There are 5 hidden switches. A switch that is on adds its own fixed numbers to the row, and there is some noise. The rows also spread widely along 5 directions, which tell nothing about the answers.
In the rows, zero is written as 128.
Known rows, each followed by its switches (1 for on, 0 for off):
[150 133 153 116 103 131 148 165 142 132 127 119 125 140 134 203  98 171
 115 100 154 108 104 150 107 103 111]
0 1 1 1 1
[120 131 174 144 126 153 112 123 148 137 109 127 132 144 146 161 108 123
 133 103 153 119 112 117  95 115 126]
1 1 0 1 0
[139 141 171 139 106 145 106 129 133 116 123 105 122 137 140 165 109 149
 113 102 154 112 110 113  92 112 133]
1 1 0 1 0
[118 127 128 112 145 167 134 106 127 130 116  91 128 122 143 152 121 166
 154 117 116 105 112 111 107 136 146]
1 0 0 0 0
[120 150 150 108 137 190 128 111 120 153 105  81 110  86 155 194 107 186
 156 104 149  98 104 118  77 123 153]
1 1 0 1 0
[127 135 150 121  78 137 154 158 130 118 103 106 148 193 148 175  79 156
  84  77 122 113  90 120 104 141 129]
0 1 1 1 0
[121 137 120 140 148 142 143 141 149 117 130 129 164 137 151 157 113 146
 126  95 138  95 118 115 130  96 131]
1 1 1 1 0
[116 143 145 130 122 144 129 145 138 134 105 137 146 145 145 161  95 141
 115  93 148 101 111 120 107 116 125]
0 1 1 1 0
[124 140 161 134 138 157 106 121 127 138 111 129 126 119 140 174 119 153
 136 105 141 100 115 123 104 109 131]
0 1 0 1 0
[132 111 151 131 135 113 145 155 170 134 145 153 136 170 133 157 109 112
 124 107 171 113 131 130 106 103  83]
1 1 1 0 1
[151 138 108  91 114 165 169 147 127 132 113  80 150 141 157 191  71 219
 141  86 128  87  91 122  99 129 150]
1 1 1 1 1
[135 123 142 134 147 136 105 128 144 141 123 145 121 145 129 151  96 151
 156 104 157 104 133 126 107 126 107]
0 1 0 0 1
[112 124 185 185 158 106  77 141 164 125 124 194 147 144 123 135 138  69
 121 120 167 121 147 129 137  76  92]
0 1 0 1 0
[131 130 197 129 112 118 126 173 149 141 131 153  93 140 124 182  93 121
 123 100 185 115 129 150  79 104  72]
0 1 1 1 1
[133 141 154 153 134 137 108 122 154 117 129 127 141 149 141 160 119 130
 123 111 149 114 118 129 132  90 134]
1 1 0 1 0

New rows, each followed by its switches (1 for on, 0 for off):
[120 118 172 140 132 134 106 136 156 136 125 148 121 139 127 155 123 102
 116 112 144 120 129 132 117 103  95]
0 1 0 0 0
[175 141 174 163 108 120  87 145 136 113 141 132 111 155 123 159 107 166
 130 111 168 107 115 143 120 101 104]
0 1 0 1 1
[136 127 116  84 122 150 163 147 134 152 111 113 128 145 144 191  82 184
 129  94 133 107 110 131  96 141 119]
0 1 1 0 1
[116 125 142 123 167 156 122 132 137 158 114 154 131 100 139 171  85 170
 176  96 173  84 137 125 101 110 116]
0 1 1 1 1
[124 120 171 130 125 158 118 116 142 145 120 110  87 127 145 162  99 135
 137 107 168 112 123 120  65 112 113]
1 1 0 0 0
[ 75 117 122 100 157 168 157 118 151 163 101 140 147 132 149 176  96 120
 150  97 128 108 129  97  92 122 122]
1 1 1 0 0
[122 141 195 140 105 152  97 138 127 136 111 118  86 127 138 175 111 140
 118 103 162 106 111 137  78 116 110]
0 1 0 1 0
[113 121 150 150 139 138 111 116 137 112 130 120 135 157 139 117 111 124
 136 112 134 106 124 103 101 136 126]
1 0 0 0 0
[130 127 141 149 154 133 110 119 155 123 132 137 145 150 138 140 130 111
 128 115 144 113 120 119 136  92 123]
1 1 0 0 0
[115 131 165 130 124 131 150 160 158 140 118 134 143 146 147 189 121 110
 106  99 153 121 115 136 109  82 101]
1 1 1 1 0
[ 82 118 172 123 137 135 132 127 155 171  97 162 118 140 133 195 117  86
 123 108 137 147 129 123  85 122  84]
0 1 0 0 0
[121 119 178 115  89 128 174 171 139 128 113 114 118 171 136 177  77 145
 118  90 144 118 107 129  64 147  91]
1 0 1 1 1
[123 108 135 135 131 102 143 157 161 111 124 166 153 173 119 135 106 126
 139 105 134 114 138 123 127 126  91]
0 0 1 0 1
[159 128 137 117 137 135 132 133 143 124 144 113 118 119 128 166 123 161
 160 116 146 119 119 141 111 112 114]
1 0 0 0 1
[139 114 146 120 116 108 150 172 170 134 132 147 141 164 135 176 110 125
 109 107 157 119 123 148 113 102  82]
0 1 1 0 1
[119 133 145  96 146 162 160 143 145 164 119 124 117 110 154 204  92 162
 153 103 164 102 114 126  82 105 108]
1 1 1 1 1
[128 135 140 138 144 124 131 146 146 123 131 137 114 113 124 141 127 124
 142 117 162 100 144 129 119 107 111]
0 0 1 0 0
[139 114 144 120 133 122 136 140 140 134 133 133 129 139 129 172 122 147
 139 116 131 126 125 147 120 116 103]
0 0 0 0 1
[106 124 162 147 120 104 143 163 150 123 124 169 142 174 123 135  93 115
 129  97 139 112 131 125 104 131  89]
0 0 1 1 1
[119 139 165 132 107 134 132 157 143 141 115 126 119 138 141 184 103 135
 112  97 156 110 112 129 100 103 107]
0 1 1 1 0
[164 143 198 145 101 120  97 155 138 130 137 124  91 131 126 179 112 146
 122 114 185 120 117 163 100  98  93]
0 1 0 1 1
[103 129 152 144 151 126 125 148 157 141 110 164 149 145 140 155 111 105
 120 103 143 106 126 127 131  96 103]
0 1 1 1 0
[147 126 157 117  93 117 162 170 149 129 127 118 144 180 140 205 103 146
  93  94 147 123  94 142 105 107  90]
1 1 1 1 1
[116 129 161 144 115 103 136 174 159 121 120 160 163 173 134 172 134  89
  73 102 141 130 124 133 137  84  84]
0 1 1 1 0
[140 137 183 168 130 117 103 133 162 118 126 149 124 148 134 155 144  94
 110 117 167 128 126 138 120  81  98]
1 1 0 1 0
[128 137 150 156 140 105 127 158 140  99 134 149 165 149 124 135 124 116
 114 113 140 109 134 134 143  97 111]
0 0 1 1 0
[ 92 123 150 123 140 134 127 141 145 142 114 147 109 103 129 150 110 118
 153 115 150 114 149 117  84 121  99]
0 0 1 0 0
[124 118 156 127 111 127 146 152 141 137 106 141 146 187 137 167  73 143
 110  79 139 113 111 122 103 132 100]
0 1 1 1 1
[127 120 131 123 156 142 121 123 154 152 126 159 125 131 131 147  86 144
 167  94 165  90 143 117 102 120 103]
0 1 1 0 1
[110 126 186 165 124  99 110 167 173 133 126 192 136 168 123 145  94  90
 116  98 185 119 141 132 110 100  63]
0 1 1 1 1
[107 103 138 110 163 134 138 126 145 172  97 161 148 153 137 183 100 132
 148 102 119 137 120 124 108 123 103]
0 1 0 0 1
[ 94 103 151  92 136 125 181 160 173 177 117 158 136 160 138 204  98  96
 133 102 146 132 129 128  75 118  68]
1 1 1 0 1
[ 88 116 137 134 143 139 133 137 140 134 114 138 131 135 134 136 101 123
 141 101 143 104 139 107  94 145 113]
0 0 1 0 0
[163 123 133  99 123 155 130 119 138 132 124  85 113 141 143 181  91 197
 142 100 144 103  94 123  88 134 126]
1 1 0 0 1
[118 125 142 110 159 140 157 154 141 150 121 144 139  92 128 190 122 144
 167 109 150 112 140 142 113 105 103]
0 0 1 1 1
[136 142 179 152 125 132  93 137 139 125 121 133 121 134 133 155 120 126
 115 113 156 110 117 140 118  97 114]
0 1 0 1 0
[125 133 167 126 141 145 115 134 134 152 105 144 125 123 140 175  99 159
 150  99 149 110 113 138  91 121 109]
0 1 0 1 1
[144 138 153 128 126 131 131 160 148 144 122 137 117 122 137 189  94 155
 138  99 174 103 118 149 105  98 105]
0 1 1 1 1
[111 145 182 165 140 147  86 115 133 133 105 148 110 135 141 142  95 122
 138  95 154 103 131 115  95 118 122]
0 1 0 1 0
[119 134 146 126 158 134 144 154 144 143 120 152 125 103 122 173 111 140
 166 109 157 107 136 138 106 106 103]
0 0 1 1 1
[150 120 141 120 135 135 126 125 149 138 129 126 132 153 134 172 114 149
 143 101 150 120 109 130 116 120 109]
1 1 0 0 1
[125 120 157 119 119 144 141 131 128 126 120 109 137 155 148 169 100 170
 144 107 127 124 102 126 101 135 119]
1 0 0 1 1
[ 79 115 163 129 132 129 146 155 143 142 103 167 138 159 135 149  74 126
 150  86 135 112 130 111  81 151  91]
0 0 1 1 1
[107 131 170 160 146 134 104 135 152 140 109 162 141 136 135 155 122 112
 116 104 144 118 123 130 121 107 108]
0 1 0 1 0
[112 140 165 160 137 153  92 104 140 124 106 134 133 150 143 121  85 139
 140  98 151  94 123 103  94 123 134]
1 1 0 1 0
[ 96 130 139 147 145 129 144 143 146 112 127 141 153 140 134 139 120 118
 130  99 135 114 126 111 119 116 121]
1 0 1 1 0
[108 134 138 148 140 136 143 140 140 108 133 127 148 132 134 140 114 128
 142 107 139 100 129 107 119 112 137]
1 0 1 1 0
